The rows of a group lie close to one hidden flat surface of 12 dimensions, which passes through zero. Surfaces can cross.
Known rows, each followed by its group:
[ 12  22 -36  -7  -4 -16  -7 -20  -2  -9 -62  -5   6 -11 -17 -25 -22]  (0)
[ -6 -21   3 -27  17 -14   1 -11   1  21   7  13 -10 -14  26 -16  -5]  (3)
[ 34 -35   7  16   5  -9   6 -37   3  32 -24   9  -2  18  -3  15 -32]  (1)
[ -3  20   6   4 -14  26 -13  26 -55  -1 -62  22  -8 -17 -18 -13  13]  (3)
[-31 -29  15  34  -6  49 -35   0   8  46  14 -14 -20  28  -9  -3  16]  (0)
[-10  26  24 -32 -26 -11 -11 -24  -7  43  19  -1  -2  36  16  19  17]  (4)
[ -8  -6   7  44 -14  19   2  18 -11  40  10 -16 -30   2 -28  -7   6]  (3)
[ 21  35 -14 -16 -14   2 -27  -7   4   5 -19  -3 -35 -21 -11 -11  14]  (4)
[ -8   1 -31 -22  -8   7 -23 -19  33  21  -4  14 -30   1 -35  -9 -20]  (0)
[ -7 -19 -15 -20 -26  11 -11 -40 -35  -7  27   8 -42  -2  18 -14   8]  (2)
[ 33   0  -9  54 -20  -6  14  -8  -2  -3  29 -24  11 -20 -23  45 -10]  (3)
[-37 -26  -9 -23   7  12  -7  25 -32 -24   2  33 -35  20   2 -72 -24]  (1)
[-20 -28  -1 -21 -13 -15  16 -29 -34  37   1  40   4   2  10 -46 -34]  (4)
[ 41  27 -33 -26  43 -12   8 -25  31  -6  12  -2  21 -13  -3 -14   7]  (2)
[ 25  -8  18  16  11   5 -21 -17  36  15  20 -34 -44   4  22  -2  22]  (2)
[ 16  14   1  -3 -21  -3 -32  -2  16 -47 -18 -22 -23  23  27  30  -6]  (2)
[-18 -17  -4  40  -9 -13   4  45 -19  32  12   8  -9  -4  28 -10 -33]  (2)
[-11 -10 -14  -9 -10  19   2   2 -18  27  45  22 -25   9   7  11 -10]  (3)
[ -1  13  32  12   2  17 -18  33  28 -13 -23   2  41  15   5 -53  14]  (0)
[-44  -8  -8 -12  31 -23  14  17  11 -34 -31 -32  -9  19 -33  19  19]  (1)
[ 36  13 -18  11   9   2  27 -39 -22  45  -5 -23   0 -32   6  -6  15]  (0)
[ 21  17   5 -19  13 -21 -22 -13 -14  23   1  11 -12   1  31  36  17]  (4)
[-16 -15  10 -16  -3  37  31 -29 -34 -28  -9  -7  22 -20  -1 -22  37]  (2)
[ 12  21  13   2   2  11   1 -22  10  28  -1 -27  20   4 -14 -32   5]  (4)
[  3 -37 -36 -23  10 -10   2 -22  -1 -10  19  36 -35 -16  17  16  -1]  (4)
[-16 -16  32 -16   1 -30  16 -22  -5  -2 -31 -24  13  41  36  -9   1]  (3)
[ -5  11  11  -3  16  14   5  32  16  24 -10 -13  -4  34  43  18  -4]  (2)
[ 15 -13  24  17  29  -8  22  15  14  -1   9 -24  10   8  23  22   8]  (2)
[ -6  10   3  -8  -9  -4   2   8 -33 -15  31   0  -5   9  29  53  15]  (0)
[ -7  10  12 -43  13  23  -9  19  -9  30   0  35 -18  -2  30 -15  18]  (3)
[ -2 -13  -9 -31  28  31  -4 -22  -2   1  -5  -2 -24  10 -37 -19  -3]  (2)
[-12   5   0  -5  16  -8  24   8  -2 -17  21 -17  10 -13 -30  28  19]  (1)
[ -1  -6  -8  44  -7 -26 -27   0  34   5 -29 -18   3  -5 -11   9  -5]  (3)
[  8 -21   8 -30  15  -4  38  -2  -1  12   7  14 -11  10  23  55  26]  (1)
[-39  22  22   8 -18   7 -27  21  42  -8   6 -31  22   7 -22   2  21]  (4)
[  5 -22  -2   7  21   4  -5 -20 -18 -26   5   4  35  35  25  26  -5]  (3)
[ 29 -32  21  12   2  13  35  -4  -5 -49 -41   5  18 -22  -7  17  -2]  (1)
[  0 -26   7   6   3  16  -3 -42 -53   7  -2   6  -2   0 -41  15   8]  (0)
[ -9  10 -27  -5   0   9 -30  24  19 -27  22  25   1  37   5  20   0]  (3)
[  0 -24 -14  -9   2  17  15 -13  -6  -1 -29  19  13  24  14 -14 -13]  (4)
[ 20  49 -18   2   6   5 -16   3 -28 -22   2  -8   3 -25 -25   6  36]  (0)
[ 45  19  22   3  31  18   8  12   2  41  47   4  -6   5  13 -13  49]  (3)
[ 34   8  -2  38  -4 -14 -35  -4  23   5  -1 -22 -27  19  13  26  -4]  (0)
[ 39  26   1   7   6 -18   1  13 -13  44  -4  -5 -42 -44   2  -1  14]  (4)
[-23  20  -3 -70 -21   6  17  -2  41   2 -19  14  10   0   9  26   4]  (0)
[-14 -13  -1 -46  -6   1  23  -3  46  34  11  14 -20  -2   5   8  -8]  (0)
[ 16  -3   5  16 -10  12   9  -1 -28  40  18  21 -12  -2 -31  34   7]  (1)
[ 25   2  -5 -19   8  16  47 -24 -19 -16 -10 -11  14 -15  30   3  45]  (1)
[-10 -22  16   7  10  25  -7  29   7  10  -1  24 -18  22 -31 -18 -20]  (1)
[  0 -19   1  -6  32  -7  22 -16 -16  35 -20 -11  -2   7 -23   4 -40]  (2)
[ -7   4  -4   9  22  22 -17   5  19  11  -8 -39 -39  10  16 -44  41]  (2)
[ 18 -25  15  28 -22  -7  25  20  21  -7 -42  -1 -29 -22   0   0   9]  (1)
[-30   1 -18 -25 -17  33 -29  -3  50  33 -10   2 -22  16  -6   1  -9]  (0)
[-20  -9  39 -13 -12 -16 -16 -28  -7  12 -35 -10  13   3  19   9  22]  (2)
[ 33  18   8  26  -7   9  -4 -16  -8  -9  35  -7  41 -32  -9  32  -2]  (1)
[  4   1 -11  -6 -28 -15  31 -17 -34 -10  11   4 -19 -25 -24  36   8]  (4)
[ 17  12 -19 -31  23  -1 -16  -6   8 -52  25   8 -28  27  -7   9  22]  (2)
[  8  20   3   1  20 -22  -5  31  17  15   3  -8 -16  32   8  23 -15]  (2)
[  1 -24  -9  14  28 -42   7 -25 -43  39 -28   8 -12 -38 -22   8   4]  (4)
[  4  -8  12  -8 -11  17  20 -16  30  38 -61   2  15  -7 -31   5 -22]  (1)
[ -5 -11  15  -6  -8   6   2  17  32  17 -51   1 -28  19  24 -22   1]  (1)
[ 59  18 -10  20   1 -44 -11 -12  52  -3   0 -19 -15   2   7   6 -21]  (0)
[ 34  -4 -26 -15  -5   5   8 -28   0 -38  40   9 -12   2  14  18 -13]  (4)
[  6 -33  -3  65  17  41  -2 -11 -21   7 -21 -28  10   1  -8 -20  -3]  (3)
[ 11 -14  27 -18  36   7  11  -6   7  20  34   5  16  11  24  -3  20]  (3)
[ 16  45   1 -11 -44  29  14  11  25   0 -22 -13 -15 -26  -4  -6  22]  (4)
[ -6 -25  -9  -4  12  59  13 -26 -22   0  -8 -12  15  25  38 -25  -7]  (3)
[  3 -15  22   8  22  -8  37  17   4  34 -13 -13 -23 -10 -11 -25  14]  (0)
[-16  12   7 -15 -21   3  47  25  -9  -8  28  -2 -13 -48  -9 -34  18]  (1)
[ -1 -11  -2  20  13  29 -12  34  50  -3  -7 -14  -7   2   7 -20  11]  (4)

New rows. What belongs after each?
[-11   4   6 -31  -2   9  24  -9 -22  31 -56 -11 -11   0  28  28  25]  (0)
[ 35  17 -14   6  -1 -24  -2 -20  39  -9 -44 -29   3 -14  19  11 -16]  (0)
[ 16   3   1  -3  19  32  23 -35  -9  22   4 -12  39   8   7 -21  19]  (3)
[ -5  21  22  19 -29 -32  11  17 -19 -34  -6 -20   9  14   3  19  44]  (2)
[-15   7  16 -16  -4  -3   5  14 -41   2 -19  23   9 -23 -37   2   4]  (3)
[ 13  11 -28  13 -26   7 -37   8  36  -1  12  30  -2 -31   2 -18 -16]  (2)
[ 18 -14 -21  12  15 -11  -3   0   6 -18  59   9 -18  33   6   2  -9]  (3)
[ 13  -3   9  12  -8   5  -6  33  30 -20  34  29   8  -3 -39  24  -5]  (2)
[ 16   2  -5  -7  -9 -10 -28  -5  -5  -9  32  17 -19  21  17  47  -3]  (0)
[  9   8   4  12  -2  13  -8 -33 -54 -18 -26 -14  26  35   3 -46   0]  (1)
[-23  23 -35 -37  -9  12   5  -2 -34  -8  -7  18 -12 -10  23 -45  35]  (1)
[ 14  14  -5  17  -3  16  -7  15  20  14 -20  -8 -20 -60 -21 -19   6]  (3)
[ -4  18   1 -36 -33 -29 -35 -53  16   0 -12  -6 -10 -18   4  11  25]  (4)
[  6   6  -3  32 -28 -27  15 -22 -17  42 -11 -26  14   7  46  -6 -34]  (0)
[ 25 -18   5  23 -21 -15  32 -14 -56 -63  -9  11   0 -22  20  -7  17]  (1)
[  3   3  -4  -2 -20  24  -6  -6 -31  14 -54  27  -1  17  -9   5  17]  (1)
[-22  23 -53  -9 -10  25 -40   9   3 -21  36  11   0  -5  22  -8 -15]  (0)
[-35  -2   1 -22 -21 -24 -16 -12   7  14 -57  -1  -1  22  37 -11 -10]  (3)
[  5  -4  37 -37  26 -32  21  -6  10 -24  21   9  23 -11   4  19   6]  (3)
[ 15  28  -5  18  27  36  17  23  17   7 -45 -26  41  -9  -1  -4   8]  (4)
[ 17  44  -2 -11   8  12 -20  -3 -12  12 -40 -11  16   4  -7 -25  -6]  (4)
[  3  37 -45 -15  10  -1  -9  -1   1 -43 -15   1   9  -9 -30 -40  19]  (2)
[ -5  23  -8  13  44  26 -17  50   8  31  -5  -4   5  15  -4   9  19]  (4)
[-19  14 -24 -25 -11  24  -3  -1 -19 -44 -19  12  26  35   4   9 -11]  (3)
[ 14   9   5 -14  42 -17 -12   6  17 -22   2  12  12   9 -15 -37  21]  (3)
[ -4 -35 -38 -47   9  11   5 -47  20 -15  17  22  -9 -17  11  36 -29]  (0)
[-24 -23  -6  30  46  -2 -11  51  11  16   2   0 -10 -22 -12   5  14]  (4)
[ 17   9 -33   7   1  -9 -25  -3  54 -16  12  -3   5   9  21  16  -4]  (3)
[-20  -7  21 -47  -7   9   2  24  12 -17   1  18 -30 -25  22  14 -10]  (3)
[ 23   1 -11   5  36   6  19   5 -10  23  45  -3  12 -17   8  13  -4]  (4)
[-10  -3  33 -10 -11  30  27  17 -39  26  24  14  -9  23   1 -38   6]  (1)
[ 11  11   2  -2  19   7  -1  15 -27  -3   2   3   4  47  -2  38   4]  (4)
[-14 -39 -17 -18  15 -21  10  -6  -2  18 -35  17 -49   5 -37  -8 -29]  (0)
[-25  29   7  17  -2   2 -17   7 -38 -16  35 -15  23  16 -34 -14   1]  (1)
[ 11  21  12  -3  -7   7 -21  10  -1  15 -42 -22 -13  22  43  55  41]  (0)
[  1  -1  -5   2  36  17  35   3  -8  26  -9 -33  11   1  13 -25  15]  (2)
[ 24  23 -28  35 -23  12  -4 -12   9  -7 -25 -21  11   5  -7   0   3]  (3)
[-30 -13   7 -54  25  20  -6  18   6 -21  11  24  -8 -12  -3 -16 -10]  (3)
[-22  -8 -28  -1  27  -3 -35  26   7 -23 -36  13 -21 -12 -12  34  23]  (4)
[-39 -11  14 -14   5 -20  -6  44   0 -31  38  10 -20  25   6  -4 -16]  (1)
[ -8 -30 -13  35   3   6  -4  -8  19  29 -23 -43 -21   7  18  -4 -21]  (0)
[ -4  23 -35   6 -32  44  12  -7   4   8   0 -13   4  -9 -30  -2 -12]  (3)
[ -1 -23 -10  17   8  24 -20   2 -57 -25 -25  26   4 -13   4  11 -14]  (3)
[-55 -19  28  -7 -21   9  15   3   8  16  14 -24   7  52   5  22  -8]  (3)
[-26 -24  17   5  18 -27 -24   3  11   8 -26  -5  -3  29  13 -24   3]  (3)
[ 15   2  15  17   0  -6  46  -6 -26 -54  20 -36  15 -27   3 -20  22]  (1)
[  1 -26  19   6  28  52 -13   2  -2  16 -42  -4  17 -48  18 -16   6]  (3)
[ 14 -31   1  32  -3 -18  -8 -33  17 -13 -27 -12  22  15   5  -9 -50]  (0)
[ 20  -2   6  15   3  29  12  16  18  -5  39  -1  -3  25  12 -35 -16]  (4)
[  9  13  -8  -2 -47  -3  14  -4 -11  58   2   5 -44 -30  27  11 -11]  (3)
[ 26  10   1  13  -6   7  -3   0   3  -2 -37 -16 -36  28 -17  13  24]  (4)
[  2  23  32 -13 -40  25  15  -6 -28  44  -7  12  12  16   2  -2  11]  (1)
[-38 -10 -15  -6   4   3  12   0 -14   0  26  12  35 -29 -10  -8 -18]  (4)
[ 44  48  20  12   7 -11 -15  47 -30 -33  -5  -7 -11  -3   3  13 -21]  (4)
[-36   0  21 -27  -2  17  11  34  24  27  17   4 -13  13   1 -48 -16]  (1)
[  3   9 -25 -28  17 -36 -45 -34  18   7  -7  32   1 -17  -1 -32   5]  (2)
[-12 -13   7  10  -5  38 -12  24   4 -25 -14  -4   0   2  21  25  -6]  (3)
[ 41  37   9   3 -18  16  32 -13  17  22  -2 -31   4 -23   7  -7  25]  (3)
[ -4  14   0 -42   1  -5  44   9  10  14  16   2   0 -22  18  12  11]  (0)
[-10 -27 -11   5   6  32   5 -34  11  48  25  -7  24 -19  11  10 -14]  (3)
[-34 -10   1  -7 -15   4   7   2 -10  -5  39   7   3  22 -17  22   6]  (4)
[  8  39  12 -25 -10  -2  12  -9 -39   5 -36   2  33  19  11  24  -5]  (4)
[-26  -2  14 -31   9 -18 -13  -9  22  56   8  21  29 -39 -11  13   9]  (3)
[ 27  -2  14  28  15 -20 -20   7  -2 -21 -25   1   6 -34  -5  17  11]  (3)
[-37  -2   1  -4  20 -22  -6  -5 -32  19  19   0  41   0 -19  21  -4]  (4)
[  6 -32   9  17 -13 -11 -13  24  26 -27 -14  27 -14 -21   0   3 -49]  (1)
[ -5 -24  30  46  11   7  -8  24  19   1  34 -16   1  22   5  40   6]  (3)
[  8 -16  14  30  -1 -21 -13   2  -3  43  10 -26 -63  26  -7  17 -50]  (2)
[ -7   1  -3 -11  -9  18  30 -19  24 -29  13 -33   9   7  -6  -5 -16]  (3)
[  5  -2 -18   5 -15  10  30 -28   8  31  43 -20  -9   6  -9 -11  -8]  (3)
